The rows are grouped in 4 ways, from coarse to fine. Each group lies inside one group of the grouping before and may be the whole of it. The rows also spread widely along 12 directions, which tell nothing about the answers.
In the rows, zero is written as 128.
Some rows, each with its group in each grouping after it:
[113 153  73 146  82 121 167  76 123  75 120 207 122 120 103 137  98 156
 133 111 107  60 128 142 161 180 124 110 126 160]
Goz Z879 tam Z776
[118  94 140  93 122  67 106 153  92 146 158 139 183 124 153 136 136 155
 200 159 134 210  93  81 117 107 135 149 133  96]
Defe Z19 vig Z311
[131 123 104 109 145  77 123 111 113 118 164 172 132 121 113 160 166 112
 173  86 173 152  75 107 135 143 156 139 125 125]
Defe Z392 Gagim Z23
[112 147 155 110 163 149 146 147 130 129 107  94 104 136 141 117 127  92
 125  85 137 101 101 146 117 133 114 107 151 131]
Defe Z383 rumu Z802
[147 126 151 113 102  79 161 128 116 154 161 118 150 115 147 104  66 151
  83 109 126 141  97 112 147 126 170 172  78 140]
Defe Z875 bokek Z173
[132 101 159  84  98  88 168 110  96 138 173 131 162 130 149 146 101 158
 193 141 127 162  96  98 141 147 154 123 143 116]
Defe Z875 mapif Z213
[122  91 144  77 119 129 187 138  87 149 123 113  84 142 162 130 137 127
 124 103 170 109 124 125 125 143 170 157 109 147]
Goz Z566 mif Z426
[109 100 147 119 102 154 135 134 123 174 108  95 124 120 148 134 143 125
 119 111 153 148 154 119 143 134 174 121 117 130]
Defe Z875 bokek Z259
[124 130  98 143 159 128 153 140  85  93 145 145  94 129 153 168 131 157
 127 109 137  91 117 120 104 133 106 146  81 132]
Defe Z383 sital Z432
[ 76 120 117 116 109 101  98  88 109 106  77 142 174  92 189 149  94 156
 160 139 134 139 128 111 128 128  99 124 128 157]
Defe Z383 sital Z544
[142 156 108 125 154 115 127 104 121 112 116 119 153 114 130 166  81 185
 159 171  97 152 124 141  69 144  67  85 150  88]
Defe Z875 mapif Z127
[148 106 136 105 138  71 119 126 146 117 137 123 157 118 158 132 114 170
 134 192 117 171 131 102 115 107 114 180 112 120]
Goz Z566 mif Z470
[ 94  96 148 121 132 145 137  84 133  94 116 120 121 119 175 190 146 125
 187 108 149 105 143 105 143 153 116 102 144 163]
Defe Z392 Gagim Z316
[ 90 109  92 124  81 116 118 122 106 126 121 198 146 123 113 133 189 129
 169 133 152 144 128 102 171 139 179 133 133 138]
Defe Z875 mapif Z127
[133 167 157 102 123 154 170  89 190 132 103 108 106 121  90 104 130  84
  96  98 127  95 119 159 171 152 163 105 179 137]
Defe Z875 mapif Z127
[102 126 148 120 139 188 155 184 105 151  82 109  86 172 128 107 175  76
 127  88 147  99 131 145 123 145 145  82 160 141]
Defe Z875 bokek Z173
[118 157 106 152 151 105 143 148  61 130 160 140 132 127 141 125  56 131
 126  26 142 102  53 140 102 152 115 102  85 128]
Defe Z875 bokek Z259
[138 128 126  91  99  66 121  95 144 118  91 161 185 133 123 131 123 142
 158 187 118 180 124 114 127 146 125 118 172 144]
Defe Z392 Gagim Z23
[147 155  95 151  85 145 174 107 127 128 155 174 128 143  54 146 131 144
 149 116 104 113 130 145 155 187 155  65 149 101]
Defe Z875 bokek Z173
[135  98 196  94 154 116 123 108 179 149  98  52 128 129 178 148 137  83
 116 103 169 162 138 113 141 127 142 129 138 171]
Defe Z383 sital Z432
[155 107 126 150 121 149 160 176  86 162 145 112 120 173 120 156 134 155
 141 134 120 153 153 124  95 162 133  78 110 105]
Defe Z875 bokek Z173
[ 89 125 176 154 150 161  99 175 155 127 129  82 157 123 160 108 130 118
 157 137  92 133 133 110 146  99  95 111 150 102]
Defe Z383 sital Z544
[ 99 135 135 101 161 146 134 103 178  78 131 127 102  81 143 132 159 147
 148 176 111  89 131 121 149  90 114 187 153  96]
Goz Z566 mif Z470
[132  84 147  67 113  95 178  90  77 121 106 110 121 129 202 184  92 174
 148 143 154 139 136 105  96 148 126 145 108 169]
Defe Z19 vig Z311
[159 143 143 126 125 132 152 104 192 143 169 121 117 119  70 132 162 108
 117 113 131 140 124 130 177 143 184 127 143 101]
Defe Z875 mapif Z127
[134 112 123  98 142 164 166 151  80 131  48 107  91 185 148 173 153 137
 151 153 139 131 169 147  53 168  89  60 163 146]
Defe Z19 vig Z311
[126 152 151 139 180  95 104  99 134 128 151  85 162 103 157 154  47 112
 155  37 144 144  61 135 107 146  88  77 127 126]
Defe Z875 bokek Z259
[119 155 111 110 143 114  91 141 151 149  71 127 147 122 108  95 129 107
 129 130 130 161 114 152 101 131 109 101 173 108]
Goz Z879 tam Z776
[157 133 143  82  72  76 150 146 129 175  94 133 178 155 105  80 109 136
 105 185 109 192 128 130 128 144 159 125 154 129]
Defe Z383 rumu Z802
[161 150 111 138 104 106 130 115 161 169 161 127 149  94  80 119 111 158
  83 135 116 169 127 131 147 128 176 150  99  82]
Defe Z875 bokek Z173

New rows, each followed by its group in each grouping:
[172 167 136 149 189  49 107 107 168 104 166 127 158 131 116 132  79  92
 109  54 145 149  50 130 127 143 107 117 111 155]
Defe Z875 mapif Z127
[146 128 149 150  61 117 136 111 171 149 107 120 190 141 109 116  86 151
 114 168  79 162 173 124 159 167 136  83 145 143]
Defe Z392 Gagim Z316
[125 122 148  65 124  81 141 109  92 169 100  93 151 107 172 130  69 138
 130 103 161 168  91 128  89 141 137 130 128 135]
Defe Z392 Gagim Z316
[131 138 103 168 149 146 117 132 121 114 124 114 135 115 144 170 100 189
 128 161  94 131 157 128  86 130  76 105 102  98]
Defe Z875 bokek Z173
[142  95 116 111  69 106 166 147  85 170 150 148 148 150 114 128 121 171
 156 155 126 168 142 117 129 163 168 119 117 104]
Goz Z566 mif Z426
[ 90 111  99 164  81 152 100 175 119 143 106 156 144 113 129 108 170 168
 104 177 103 144 181 102 155  97 153 168  89 114]
Defe Z19 vig Z311
[153 126 150 144 168 143 110 121 221 101 109 113 113 149 101 156 210  86
 127 153 129 141 165 120 148 133 123 113 166 142]
Defe Z392 Gagim Z23
[ 84 114 111 145 121 121  72 160 139 118 106 176 161 137 118 122 215  98
 180 145 139 164 132  97 164 114 138 121 155 129]
Defe Z383 sital Z432
[122 111 155  89 109 175 194 174  80 193 161  83  94 127 128 115 136 154
 134 127 129 130 128 127 120 127 184 137 124  62]
Defe Z875 mapif Z127
[113 141  96 123 143 109 102 155 120 117 140 179 144 123  97 124 185 131
 172 155 127 157  97 112 128 108 135 139 151  85]
Defe Z875 bokek Z173
[174 136  75 197 116 122 122 120 154 127 145 162 127 144  73 171 152 151
  89 127 125 147 167 129 136 165 144 104  78 132]
Defe Z875 bokek Z173
[125  78 160 113 128  86 160 156  75  95 153 126 143 155 213 153 107 172
 158 167 117 126 123  76 116 120 104 168  85 167]
Defe Z383 rumu Z802
[174 127 152 146 106  80 147  83 169 116 179 118 175 125 118 160  68 164
 134 133  94 160 129 109 155 158 124 112 113 134]
Defe Z19 vig Z311
[121 123 127 123 116 106 149 145 102 104 125 147 146 135 157 127 112 167
 135 172 101 123 128 108 124 123 110 149 114 133]
Defe Z383 sital Z544
[ 67 108 145 119 112 213 134 196 117 173  84  82  94 110 160  81 156 140
 109 153 111 101 178 131 129  94 144 153 130  89]
Goz Z879 tam Z776
[168 111 126  80  85  81 166  65 144 129 106 130 143 121 134 170 115 180
 115 199 127 167 165 117 124 155 148 147 123 148]
Defe Z383 rumu Z802
[135 120 160 101 132 101 137  87 142 144 134  67 145  81 181 154  62 168
 107 130 130 150 128 118 117 121 122 157  95 125]
Defe Z383 rumu Z802
[170 118 121 111 128  69 114 150 133 150 123 139 158 154 107 134 152 136
 128 166 135 211 126 110 105 129 139 136 127 121]
Defe Z19 vig Z311
[138 120 160 138 126 106 150 147 117 124 143 123 154 169 143 123  98 118
 147 108 118 134 106 115 136 156 121  91 132 157]
Defe Z875 mapif Z127
[107 130 112 145 150 151 136 126 130  85 137 154 104 126 127 163 172 129
 162 120 127  90 128 117 135 137 113 122 135 126]
Defe Z392 Gagim Z316
[143 106 165 108 139  80 178 140 105  91 212 156 136 166 134 149 136 117
 204  98 128 126  64  87 157 145 138 130 138 138]
Defe Z19 vig Z311
[121 122 146 138 106 130 146 172 132 138 143 132 139 150 122  85 118 122
 130 123 100 117 123 121 154 137 138 124 133 125]
Goz Z879 tam Z776
[115 106 176 133 123 140 164  74 146 114 165  86 125 100 178 170  80 136
 141  72 135  93 125 109 171 149 142 121 105 157]
Defe Z875 bokek Z259
[128 173  94 176 146 159 114 194 127 130 123 141 134 137  85  94 136 158
 106 171  72 127 136 146 101 113  96 113 129  66]
Defe Z875 mapif Z127
[159 115 129 158 178  97  92 147 171 112 145 119 128 132 138 153 168 126
  99 144 139 163 137  98 125 101 123 169  84 139]
Defe Z875 bokek Z173
[ 60 147 126 107 140 125 114 125  84 137 139 117 142  58 171 115  75 143
 152  61 140 114  62 126 126  98 124 154 113  92]
Defe Z19 vig Z311
[124 165  95  89 137 119 138 148 109 143 116 152 116 108  90 105 150 143
 123 144 127 143  95 143 104 109 143 155 147  70]
Defe Z19 vig Z311
[124 147 167  56 134 100 142 167  94 189  83  81 153 137 143  72  77 108
 124 108 136 175  73 148  83 123 130 111 170 107]
Defe Z19 vig Z311
[114 115 122 116 123  96 150 175  40 129 136 158 151 167 156 125 106 146
 179 119 131 139  84 111  96 148 115 102 124 135]
Defe Z875 mapif Z127
[ 99  95  98  78  76 105 166 101  77 132 161 184 117  95 133 159 175 165
 171 137 165 132 116  94 162 131 200 185 104 113]
Defe Z383 rumu Z802
[159 152 121  85 181  88 171 146  76 118 148 116 113 137 144 147  87 163
 140 133 125 130  71 138  51 132  85 136 121  94]
Defe Z383 rumu Z802
[170 117 160 144 148 109 138 158 184  92 133 141 128 198 101 132 191  87
 134 153 113 143 140 106 156 140 124 114 155 168]
Defe Z19 vig Z311
[114 159 128 151 181 158  99 141 194  91  95 123 106 119 117 116 180 100
 100 142 116 103 137 135 140  99 106 142 148 127]
Defe Z875 mapif Z127
[ 61 144 129  97 127 157 103 173 115 170  88 121 123  97 129  72 171  92
 126 102 150 131 101 136 142  93 162 149 152  92]
Defe Z383 rumu Z802
[107 164 128 120 137 109 114 145 141 119 140 157 163 129  90  99 142  99
 178 117 111 141  73 131 147 130 120  99 184  94]
Defe Z383 rumu Z802
[ 70 107 100 160 129 146  84 150  97 120 128 136 144  80 177 152 142 185
 152 154 118 132 151  93 118  93 108 165  83  98]
Defe Z392 Gagim Z316
[157  87 173 132 150 108 157 152 154 104 173 123 116 189 135 145 163  87
 171 104 137 126 118  97 154 157 132 111 139 166]
Goz Z879 tam Z776
[168 128 159  72 100 121 182 139 140 186  69  78 112 157 125  85  91 121
  62 142 129 146 149 157 104 158 156 120 145 146]
Goz Z879 tam Z776
[117 140 103 144 179 107 137 149  94  70 158 164 107 128 152 150 134 145
 143 108 127  85  85 110 104 119  91 160  94 134]
Defe Z392 Gagim Z316
[111 158 152 126 138 151 125 110 174 137 132  83 137  75 128 117  92 140
 113 117 100 124 121 138 144 107 122 136 141  85]
Defe Z19 vig Z311
[164 102 161 159 151 109 150 199 123 112 178 125 137 193 134 132 148 131
 145 151  98 141 126  92 121 134 112 125 112 133]
Defe Z392 Gagim Z23
[163 158 109 104 149  66 151  70 146  83 157 166 143 123  99 172 117 138
 167 128 130 139  81 128 125 159 110 113 154 120]
Defe Z383 sital Z544
[174 147  94 156 145  80 154 149 118  99 186 179 117 158  88 142 143 135
 111 111 125 121  94 119 129 147 133 146  83 130]
Defe Z383 rumu Z802
[159 149 125 152 101 152 197 128 127 138 179 125 110 143  81 142 104 153
 117 107  95  98 135 145 145 176 145  90 115  99]
Defe Z383 rumu Z802
[113 105 123 190 144 110  81 180 147  92 170 159 163 143 139 124 154 135
 170 144  96 139 130  85 153 111  96 137 108 125]
Goz Z879 tam Z776
[124 137 100 159  98 160 141 134 154  94 103 182 123 162  75 139 194 128
 146 167  96 112 172 128 161 155 130  91 163 135]
Defe Z19 vig Z311
[120 110 121 184 159 133  94 152 136  91 184 145 151 137 125 182 167 149
 209 137 104 152 132  90 134 125  89  99 126  94]
Defe Z19 vig Z311
[116 121 162  99  85  98 136 104 159 147 112 131 157 119 135  93 123  99
 108 113 144 146 115 114 191 133 188 148 139 169]
Defe Z875 mapif Z213
[111 144 130 133 191 154 114 120 155 107  71  93  76 118 159 149 146  85
  80  62 169  90 128 147 112 122 106 132 113 173]
Defe Z19 vig Z311
[137 118 135  94 121  74 140  82 147 127 201 149 141  88 112 156 144 132
 167  97 157 161  79  95 175 123 184 174 119 105]
Defe Z19 vig Z311
[119 103 117 138 135  94  99 137  95 123  80 126 153 137 191 151 106 153
 116 140 146 157 142 108  92 129 100 130  86 179]
Defe Z875 mapif Z127
[132 100 107 138 149  72  98 140 102 101 147 154 158 123 167 171 138 176
 160 170 130 169 124  82  96 113  99 164  87 130]
Defe Z392 Gagim Z316
[100  99 197  96 115 108 150  66 129 135 149  69 159  88 211 154  44 135
 159  70 147 128 100 104 161 143 140 122 119 164]
Defe Z875 mapif Z213
[116 125  87 154 174 156 136 142  92 105 164 130  75 105 147 189 160 166
 135 106 145  94 131 120  97 120 110 154  68  95]
Defe Z383 rumu Z802
[ 99 141 110 102 158 114 115 164  98 144 132 132 118 102 137  98 126 125
 140  95 146 129  75 132 103 105 128 159 124  88]
Goz Z879 tam Z776
[104 100 160 124 142 140 125 164 115 108  97 101 138 146 189 139 130 150
 154 173 104 134 153 102 107 108  83 129 134 143]
Defe Z19 vig Z311
[169  92 140 115 116  77 132  92 170 110 115 121 147 125 160 169 135 173
  98 209 123 170 178  90 128 124 133 180  95 167]
Defe Z392 Gagim Z23
[157 136 109 129 147 134 148 194  84 188 141 112 102 157  96 118 145 129
 101 101 149 160 112 143  82 140 157 114 102  84]
Defe Z875 mapif Z127
[167 119 137 155 213 166 131 200 137 138 138  67  69 157 137 158 181 133
  90 142 132 137 156 126  67 103 105 140  90  94]
Defe Z875 bokek Z259
[117 127 119 139 195 159 113  99 165 106 148  99  70  83 137 193 183 114
 126  71 172 109 129 122 131 110 131 156 100 113]
Defe Z19 vig Z311
[133 170 126  80 160  85 153 121  99 113  94 129 137 126 146 108  66 139
 120 127 124 121  67 150  77 132  92 127 150 132]
Defe Z875 mapif Z127
[135 123 167 136 167 158 141 176 118 146 142  60 123 145 154 143 105 144
 146 124 104 142 132 127  87 125  88  95 131  91]
Defe Z19 vig Z311
[115  78 156 147 121  93 133 126 114  71 146 139 162 141 211 161 106 173
 158 172 106 121 143  68 147 120  99 158  88 188]
Defe Z875 mapif Z127
[112  91 108 154  88 133 125 154 107 127 156 156 150 117 139 151 161 197
 156 198  98 150 173  83 140 116 141 161  93  97]
Defe Z392 Gagim Z316
[170 150 110 119 145 136 142 170 152 143 147 128 114 131  67 123 178 169
 114 211  87 167 147 131 102 103 133 156 141  41]
Defe Z19 vig Z311
[111  99 153  73 111 121 184  95  76 131 122  95 118 112 198 169  80 170
 153 124 144 114 124 117 108 147 128 135 114 144]
Defe Z383 rumu Z802
[148 131 111 146 165 120 127  98 136 110  89 102 101 130 161 186 110 131
  83  92 159 115 149 141  90 156  94 113  82 179]
Defe Z383 rumu Z802
[148 153 139 129 145 152 163 166 141 133 159 120 116 147  84 111 147 138
 137 158  89 125 119 136 124 128 130 113 158  69]
Defe Z875 mapif Z127
[130 154 153 139 186 133 164 142 134 111 226 108  94 104 121 132 113 114
 137  42 128  77  53 122 145 119 135 155 105  86]
Defe Z392 Gagim Z316
[ 99 115 185  92 121 152 134 164 120 196 107  72 136 137 143  91 132  75
 143  75 156 156 103 131 141 131 171  93 165 118]
Defe Z875 bokek Z173
[171  92 150 175 101 132 156 152 159 138 147 108 125 177 127 137 122 136
  94 131 107 130 185 113 152 167 140 109  88 166]
Goz Z879 tam Z776
[119 143 151  66  88 121 177 116 114 143  76 110 140 116 149  95  73 163
 103 172  98 126 130 140 118 128 132 144 154 128]
Defe Z19 vig Z311
[116  89 135 132 124 122 109 174  86 187  95  95 128 156 167 135 144  97
 110  67 187 170 136 119 110 145 154 107  84 166]
Defe Z383 rumu Z802
[112 130 121 159 125 133 107  87 157 103 120 144 153 124 122 169 134 119
 172 103 130 131 134 123 153 162 115  67 151 145]
Defe Z875 bokek Z259
[140 135  93 140 121 148 148 181  70 200 128 112 101 136 102 126 128 141
  88  79 153 146 129 149  83 153 162 109  83  88]
Defe Z392 Gagim Z316
[ 59 149  97 151 167 177  99 162 103  90 113 148 115 105 143 139 167 138
 180 130 111  89 118 128 110 104  76 117 146  86]
Defe Z383 rumu Z802
[174 129 103 113  96 125 168 114 157 143  91 139 102 151  86 132 146 144
  80 167 125 135 179 147 122 167 155 124 128 139]
Goz Z879 tam Z776
[ 88 145  85 108 116 152 159 122  52 134  97 135 105  86 163 138  84 197
 113 133 126  92 126 145  85 127 119 145  97 102]
Defe Z875 mapif Z213
